The rows are grouped in 3 different ways at once. Each group adds its own fixed numbers to the row, and there is some noise. The rows also spread widely along 12 directions, which tell nothing about the answers.
Known rows, each followed by its group in each grouping:
[-18  16  21  -6 -26 -17  84  11  12  -1 -14  38  28  28 -18   2  22 -28
 -40 -58  10  -9   3  15 -59  17  17 -23  24   5]	z181 F G
[ -2 -32 -10 -63  16  -5  -6 -30  23  44 -50 -32 -27  52 -26  11  42  51
 -13  35 -18  -3   5  12  36 -25   9  -6 -31  14]	z11 L G
[ 18 -30 -18  18   0  77  23  -4  13 -59  -8  -3  14   3 -49  28  -6   7
  -1 -26 -25  28 -82  28  12  25  31  39   5 -23]	z102 T H
[ 20 -62 -11  -2 -12  19   7 -11   6  42  11  -6  26 -15   3  26 -26  -2
 -29 -49   9  20  52  12  18   4  18 -21  40  18]	z912 F H
[ 14 -14  -7  15  -6  15 -24  21   4  38 -15 -40  -8 -17 -17  15 -35 -24
 -29 -57  21  20  28   3  -4  15  -7 -15 -15  21]	z102 L V
[-42  42  18   1  12 -31  13  26  -5   6 -21   0   6  48  -1  24 -10 -26
 -37 -51  29  12  13   1 -35  27 -32  28 -13   9]	z912 T Y
[ 35  13 -16  71 -14  34  -3   7  -8  -2  -9  21  -9  42  47 -35 -35   5
  -7 -16 -28 -15  -7  16   4 -14 -23  40 -65 -19]	z615 E B
[-39  -8  -5  23  16  52  -4  51   7  -9  12 -30   8  53 -26   9  -3 -22
   4  -9  17   8 -10  -1   1  55  -7  74  -2  24]	z615 X S
[ 21 -14  23 -11   6 -25  64  -2  17 -48  14  26  38 -17 -42  19   8 -27
 -11 -26   0   5 -15  30 -27   8  26 -33  25 -16]	z181 X Y
[ 25 -36   4 -19 -18  47 -10 -17   1  86  -9 -21  -2 -24   5 -13  42  40
   6  41 -19  10  24  10  42 -50  24 -40  -6  15]	z11 E S
[-33 -47  24 -36  32  -5  19 -20  14  -5  -3   5 -11 -32 -39  63  17  24
  -8  31   2  -3 -18  -2  14  -5  18  20  12   1]	z181 F V
[-37 -27  21  44   6   0  51   5  13 -11  22  45  32  -3  -2  42 -25 -20
 -23 -61  22 -10   3  11 -45  38  13  38  36  -1]	z912 F B
[-48  -2  35 -33  11  51  37  16 -26   5  -7   7  16 -12 -15  52  31  17
 -27  -3   3  13 -12  -5   4  -2  11  46  10  -2]	z615 L V
[ -3  33   0  21   1  -3  30   9 -13 -34  18  -1  -9  52  40 -30 -10 -52
   1   5   2 -24  22 -23 -10  14 -28  24 -31   7]	z181 E V
[ 26 -21  -7  30 -10  27  37  26  -7  59  12  29  58  31  21  18  -3  30
 -13 -56   4  25  47  47 -18 -28  14  22  -5 -15]	z11 L S
[ 10  21   9 -56   8 -46  12 -14  16  17  -5  13  24  67  -4  -4  46  36
   1  44 -32  -9  -6  20  12 -35 -14  -4  -1 -26]	z181 X B
[  5  56  37 -13   0   2  28  27 -26 -22  -7  -1  -1 -36  17 -10   5 -61
  -5   7  17   9  27 -25 -30  -9  -7 -42 -20   4]	z912 F S
[-11 -11   4   8  22 -36  38 -76  19  30 -45  58 -17  62  40  -6  26  54
 -11  21 -29 -59  -1   3 -19 -44   3  -8 -45 -11]	z11 X H
[  7 -11  21  -3  19 -15 -35  14   3  30 -15  -2  -9 -61 -31  49  -9  31
 -13  17   7  24 -13  27  18 -26  -6   5 -18  -8]	z181 F Y
[ 10  25  11 -27  -4  -8 -17 -18  -1  39 -26 -35 -46 -24  18 -45  39  -5
   1  73 -13 -21   8 -17  28 -49  -9 -73 -33  16]	z181 T Y
[ 16  -9 -28   8 -19  79  53  -4  -4 -19 -10 -18 -11  69  27 -45  20 -16
  -2   2 -28 -13  10  -5  11  -6  22  -1 -32  11]	z615 T S
[ -7 -14  11 -28 -14  18  68  -9 -15   6  16  17  30  24  36   0  15 -14
 -28 -27  -1 -15  62  -4   2 -11  13  -5  22   1]	z615 L B
[ 49 -11 -15  15  -3  44  24  29   5 -22   4 -29   9 -11 -31  -2 -12 -22
   7 -22  -3  24   0  29   6   2  21 -26 -25  -7]	z102 X Y
[-65 -12  -8   9  22   4  36   2  -2  47   5  17  -4 102  47   9  17  22
 -17  -2  10 -41  53 -10   3   2 -13  71 -20  21]	z615 X G
[ 30   5  -5 -40 -20  -4  13 -51  -1 -40 -32  -5  -4  46  15 -32  -7 -19
 -40 -13 -33  -7  -1 -10  22   0  -2 -32   2  -2]	z615 T H
[ 15 -13 -20 -32  30  55  29  45 -26 -22  14 -64 -15  16   2  41 -16 -31
   5 -19  31  45  85  -2  27   2  -2  26 -53   9]	z102 T S
[ 25 -39   9  22 -15  40  40 -56 -24  12 -19  31 -35 -50  53  14  -7   5
 -46 -13 -34 -27  16  -8  16 -38  28 -34 -27   2]	z181 E B
[ 32 -43 -14  22  11  39  40 -39 -22 -23 -16  21 -20  11  43  25 -17   2
 -29 -17 -32 -11  14   2  15 -21  21  22 -49  -8]	z181 E S
[ 25  32  21  56 -23  26  29  21 -21  29 -22  27 -10 -49  17  -6 -10  -9
 -37 -49  -7   5  -9  19 -45 -26  -1 -37 -33 -14]	z181 T B
[ 73 -17  -7 -15   7  -8 -19  35  -1 -38  -5 -50  -7 -38 -36  28 -67 -50
 -19 -48  18  57  45  22   9  19  -8 -33 -27  -3]	z912 F B
[ 12   2  17  31  19  25 -37  31  -1  26  22 -20  -5 -73 -23   8   0  10
  32  44   5  22 -29  12  13 -25  -4   2 -17 -11]	z912 T V

New rows, each followed by its group in each grouping:
[-42 -16  10  51 -10 -13 -24   8  24  76   3  11  16   1   1  15 -27   3
 -18 -38  30 -15  13   6 -15  18 -12  17  29  26]	z102 F Y
[-32 -16  -4  18  -8  -8 -41 -17  35  30   9 -24  -3  46   0 -39   8 -18
   1  27  -3 -23 -20 -18  13  34 -13  13  35  35]	z181 T S
[ 15 -26   8  40   8   1 -17  32  31  37  19 -14   6 -59 -38 -11 -15   1
  42  14  32  11  16  28  -7  -4   8 -24  -2   9]	z11 F H
[ -8 -48   7   1  37  -2 -54 -27  19  41 -15 -11 -26 -60 -29  42  -7  44
   5  31  -2   9 -25  11  32 -19   1   4 -11   4]	z912 T H
[ 60  35  40   3 -18 -34 -20  13 -12   8  -5  12  14 -85 -22   4 -18 -11
 -26 -19  -6  37 -20  23 -12 -34 -15 -61   5 -29]	z181 T V
[-13  30   9 -12 -24  -5  49   9  22  27  19  18  49  60  -4 -37  50   0
   9   5  -9  -6  -8  16 -27 -10  -1 -20  34 -11]	z912 T B
[ 28  59  37   4 -41  11  10   2 -18  -7 -39  20  20  -3  -3 -21   6 -28
 -39 -37 -19  20 -36   3 -28  -2  -4 -31  -1 -11]	z11 E S
[-20 -24   0 -52  14  43 -14 -11  12  21  -3 -42 -33  13  -5 -12  46  36
  24  98 -20 -18   1 -18  64 -28   7  13 -18  13]	z615 F B
[-41   6  24  -8  23 -66 -16 -20  12 -11  15  36  38  50   4  27  -9  -1
 -19  -6   1 -15 -15  -5  -2  36 -32  59  53  -6]	z181 X H
[-20  -9  42 -66  10 -47 -16 -21  31   6   2 -17  14 -29 -52  14  30 -11
  -5  33   1   0 -15  -9   9  14   2 -44  56  12]	z912 X B
[  8  -3  -4 -22  53 -17 -18   8  20 -17  -5 -36 -30   2 -20  -2  11  12
  56  72  15  -3  19   6  23 -17 -14  16 -64  -3]	z11 L H
[ 35 -22  27 -39 -14  38  39 -43 -28 -80   5  33  17 -30   9  20   1   0
 -33  14 -45   4 -29  -2  48 -19  36   6  34 -30]	z615 F G
[ 42  14  14  40 -10  -9  30  13  -5 -36  50  12  23 -29  38 -58 -32 -66
  36   5  22 -15  62  -1 -11  -5  -2 -41  12  -2]	z11 F H
[ 20 -24 -11   7  15   7 -26  24   7   3  -8 -46 -26 -15 -27  10 -37  -5
  -5 -10  20  25  25  20  27   1 -11  -1 -41  12]	z615 T Y
[-14 -81 -21  25  25  29   8 -35  38 -12  -6  -6 -22  40 -34  16  -2  27
   1  10 -14 -26 -35  14  23  31  33  40  -4  22]	z11 X G
[-17  12  20  52  13  10 -10  25  14  31  16  21  29 -21 -21   8   9  14
  16  15   3  -1 -47  25 -15  -5  -2  22  10  -9]	z912 X Y
[-12  43   6  16  21  11   5 -18  -3 -58 -13   1 -38  45  28 -44  22 -29
  19  72 -31 -47 -48 -32   8   6 -10  18 -38  -1]	z912 X G
[ 12  -8  -7 -46  -2  19  -9  -5   6  40 -11 -35 -12  18  -8 -22  55  25
   7  63 -27  -2  -6   4  44 -28   8 -20  -5  11]	z181 L G
[-33   9  20  -6  12  39   5  21 -11  36 -17 -15 -19 -21  -6  19  39   5
   2  36   2   5 -12 -11   3 -10  -2  15 -27  17]	z181 E S
[ -8 -20   2 -52 -23  36  12  10  -3  58  14 -27  39  27 -10  20  31  11
 -21  -3  -3  27  26  -1  29  -4  13  -3  56  15]	z912 F V
[-11 -48   0 -88 -20 -24  12 -45  47  38 -45 -14   6  60 -47  13  32  39
 -43  -4 -22   0  -3  11  21   0  16 -26  28  16]	z615 F B
[  4  11  13   9 -10  15 -18   9  -5  56  14  10  43 -16   8  -5  25  25
   0  23 -12  10 -16  21  20 -31  -2   1  26 -11]	z912 L Y
[ 31  19   9  18 -21  25   5  42 -13  -6 -28 -16 -11 -26 -31  -4 -26 -28
 -37 -58  11  36  -5  22 -17  10  -4 -25 -28   2]	z615 T G
[ 84 -34 -15 -44  -7   1  -5 -22  13 -46 -24 -30  -3   9 -46  15 -16  -5
 -34 -20 -45  32 -28  32  35   2  18 -38  -7 -18]	z181 X B
[  2  47  32   6   3 -61 -19  27  22  -2  48  33  58   7  -8 -21   7   1
  45  47  10  -2 -15  18  -4 -16 -30  26  33 -33]	z102 F G
[  4   0  31   8 -23 -31   1 -51  10 -14 -32  12 -39 -39  14 -38  -8 -49
 -42   1 -12 -42 -15 -30  -9  12   9 -70  16  27]	z181 F G
[-20  -8  13  16  20  32  79 -31  -9 -54  -9  24 -44   6  42 -15  10 -28
  -6  21 -14 -59  19 -28 -13  -7  19  -6 -50   6]	z615 X B
[-14 -28  17  41   1 -23   4 -58  36  34 -46  38 -34 -23 -14   1   4  30
 -33  -4 -26 -38 -69   3 -29 -12  11 -31 -13   5]	z181 T V
[-44 -20  36  24  47 -14 -14   0 -20  22  22  19 -12 -41  33  54 -17  -4
 -11  14  23 -17  36 -16   3   2 -13  46  -2  13]	z181 X S
[ 30  32   1  20 -13  31  34  31 -23 -10  29  -5  16  17  35 -37   9 -36
  12   7  -2  10  31   1  -5 -17  -6  -8 -13  -8]	z181 T S
[ 26   9   6  19   5   1 -21  -8   0 -12 -15  15   8  36  13  -2 -17  15
  -3  11 -21   6 -24  16  11 -12 -12  41 -24 -20]	z11 F S
[ -5  -9  22 -12  26  14  17  -2 -34  33 -46  -7 -49 -46   3  67  -6  10
 -58 -28   3   9  26  -8  -6 -21   4 -12 -56  10]	z181 X V
[  3  23  15 -14 -34  20 -19  25 -30  49  22 -11  41   5  19  -6   9 -18
 -29 -19   1  32  25  -3  26   4 -16   4  50  13]	z912 E G
[-51 -28   7  -3  -2  50  19  18 -14  26   2 -21  -1  11  -6  55  -9 -18
 -47 -62  23  21  28  -7   2  42   7  40  28  29]	z912 T B
[ 53   3  19 -14 -30 -31  -7  -8   1  -7   3   4  32 -26  -1   7 -47 -34
 -41 -60   1  24  32  12   1  -1  -6 -46  37 -13]	z102 F B
[-17  35  16 -24  33   9 -32  50  -3  28 -18 -57 -27 -21 -35  14  23  -9
  16  50  24  24   3  -1  12  -6 -20  -9 -45  16]	z912 X Y
[ 38 -84 -41  47 -13  37  36 -50  26  20 -14  21  -1  45  18  -3 -12  26
 -20 -34 -42 -19  -7  27   8 -10  36   6 -22   6]	z181 E S
[ -6   8  34   0   0 -10  11 -39 -24 -52 -45   2 -45 -30  21   8 -41 -62
 -74 -43   3 -24  10 -35  -4  28  -3 -37 -15  27]	z615 X Y
[ 11 -47 -25 -22  22 -10  66   4  34 -18  18 -11  13  56 -34  13  20  11
  17  -3   2   4  21  31  -8  -7  19   2 -17  -6]	z181 T V
[-56 -17  36  18   2  25  -2 -37 -11  -3   2  25  -3 -23  33  20  -4 -28
 -33   5  -1 -27 -15 -42   6  28  10  30  46  26]	z912 F S
[-67 -38   5  17  47  -4 -20  11  23  26  25  -9  -1  31 -18  40   4  31
  32  40  33 -12  10  11  25  16 -16  94 -10  21]	z11 E Y
[  9  46   0  27  36  19 -51  67   5   4  -2 -43 -28  -7 -10 -17  -2 -12
  59  74  12  18 -17   2   4  -8 -33  36 -77  -3]	z912 F S
[ 23 -17 -11 -47  -6  -4  12 -25  17  18 -27 -25 -26  24 -13 -19  34  10
  -9  33 -25  -7   4   3  29 -22   8 -42 -23  15]	z181 E G
[-20 -55  -9 -74  19  35   7 -23  -2   2  11 -46   0  52  -7  32  30  21
  -4  34  -4  16  39 -11  63   2  15  33  18  22]	z11 T S
[ -1 -30  19  16  -7   9  29 -37  13  19 -41  23 -24 -45 -14  12   9   1
 -42 -27 -13 -11 -31   5 -29 -11  29 -53  -5  12]	z181 T S
[ 59  -9   2 -34  -2  31  35 -34 -17 -78 -20  -7  -7 -15   6   2  -2 -38
 -20   1 -37  17 -13  -8  23 -11  24 -35 -24 -13]	z912 E S
[-11 -32   8 -34  47  -2 -49  15  -7  -3  45 -38   5  -6 -13  46  -7   4
  15  49  12  20  27  -5  66  13 -15  56  21  10]	z912 X G
[-40 -49 -19  -9  17  77  42   9  15  19  38 -36  -3  26 -14   8  46  16
  44  51   4 -15  12 -11  33  -2  27  41  -7  23]	z102 E V
[ -8   6  12 -25  -4  27   0  23 -29  57  27 -21  21  10  36   7  27  -3
  -4  23   6  20  61  -9  30 -20 -14  20   9  14]	z181 E S
[ 43  -1   1 -91  -2 -36 -16   6   2  55 -18 -43   4  18  -7   6  26  15
 -12  33  -4  34  66   9  33 -48 -13 -52 -16   3]	z181 F S
[ -8  47   0   3 -15  12  39  44  13 -22  -1 -17  13  51 -14 -25  11 -46
  12 -23  14   2   9   2 -34  23 -17   5 -23   4]	z102 E B
[ 27 -32 -28   0 -10  -6   9 -24  39 -27 -25 -29 -18  82 -19 -31 -21 -18
  -9 -13 -14 -12  -5   3   5  29   6  -8 -19  17]	z11 F V
[-41 -29  14  -4   6  24  -1 -36   8   0   2 -14 -36 -31  11 -15  16 -22
   6  56  -1 -41  -6 -42  29  14  15 -12  28  35]	z181 F H
[-16 -39   9 -58  47  -7  -7 -53 -11 -26 -15  -6 -26  29   4  67  14  41
 -29  47 -33  -9 -21 -17  56 -10   0  58 -10  -8]	z181 X V
[-18 -21   1   4  18   5  42   4  -1 -19 -31  -5 -28   4 -17  46 -20 -23
 -39 -50  18   4  15   6 -18  24   2  13 -41  20]	z181 E Y
[ 16  30   6  14   9  34  17  29  -5  -8  -9 -13 -18 -13  -1 -14  14 -10
  24  38  -5   3 -17  -3 -10 -23   1  -9 -53 -10]	z912 F V
[  7 -33   4  41  32  22 -16   4 -14  93   6   5 -20 -48  44  25  -4  34
   6  20   6  -6  58   6   8 -51   3  -5 -46   9]	z912 X S
[ 56 -35 -30  84  -1  29  28 -42   2 -27  22  47   3  32  65 -35 -25  11
   8   6 -49 -34 -15  19  10 -34  16  22 -33 -29]	z181 T S
[-44 -44   6 -38  13   3 -22 -56 -12  46 -33 -25 -55  16  34  42   2  20
 -64   0 -11 -21  35 -35  50   0  -7  17  -2  37]	z181 T B
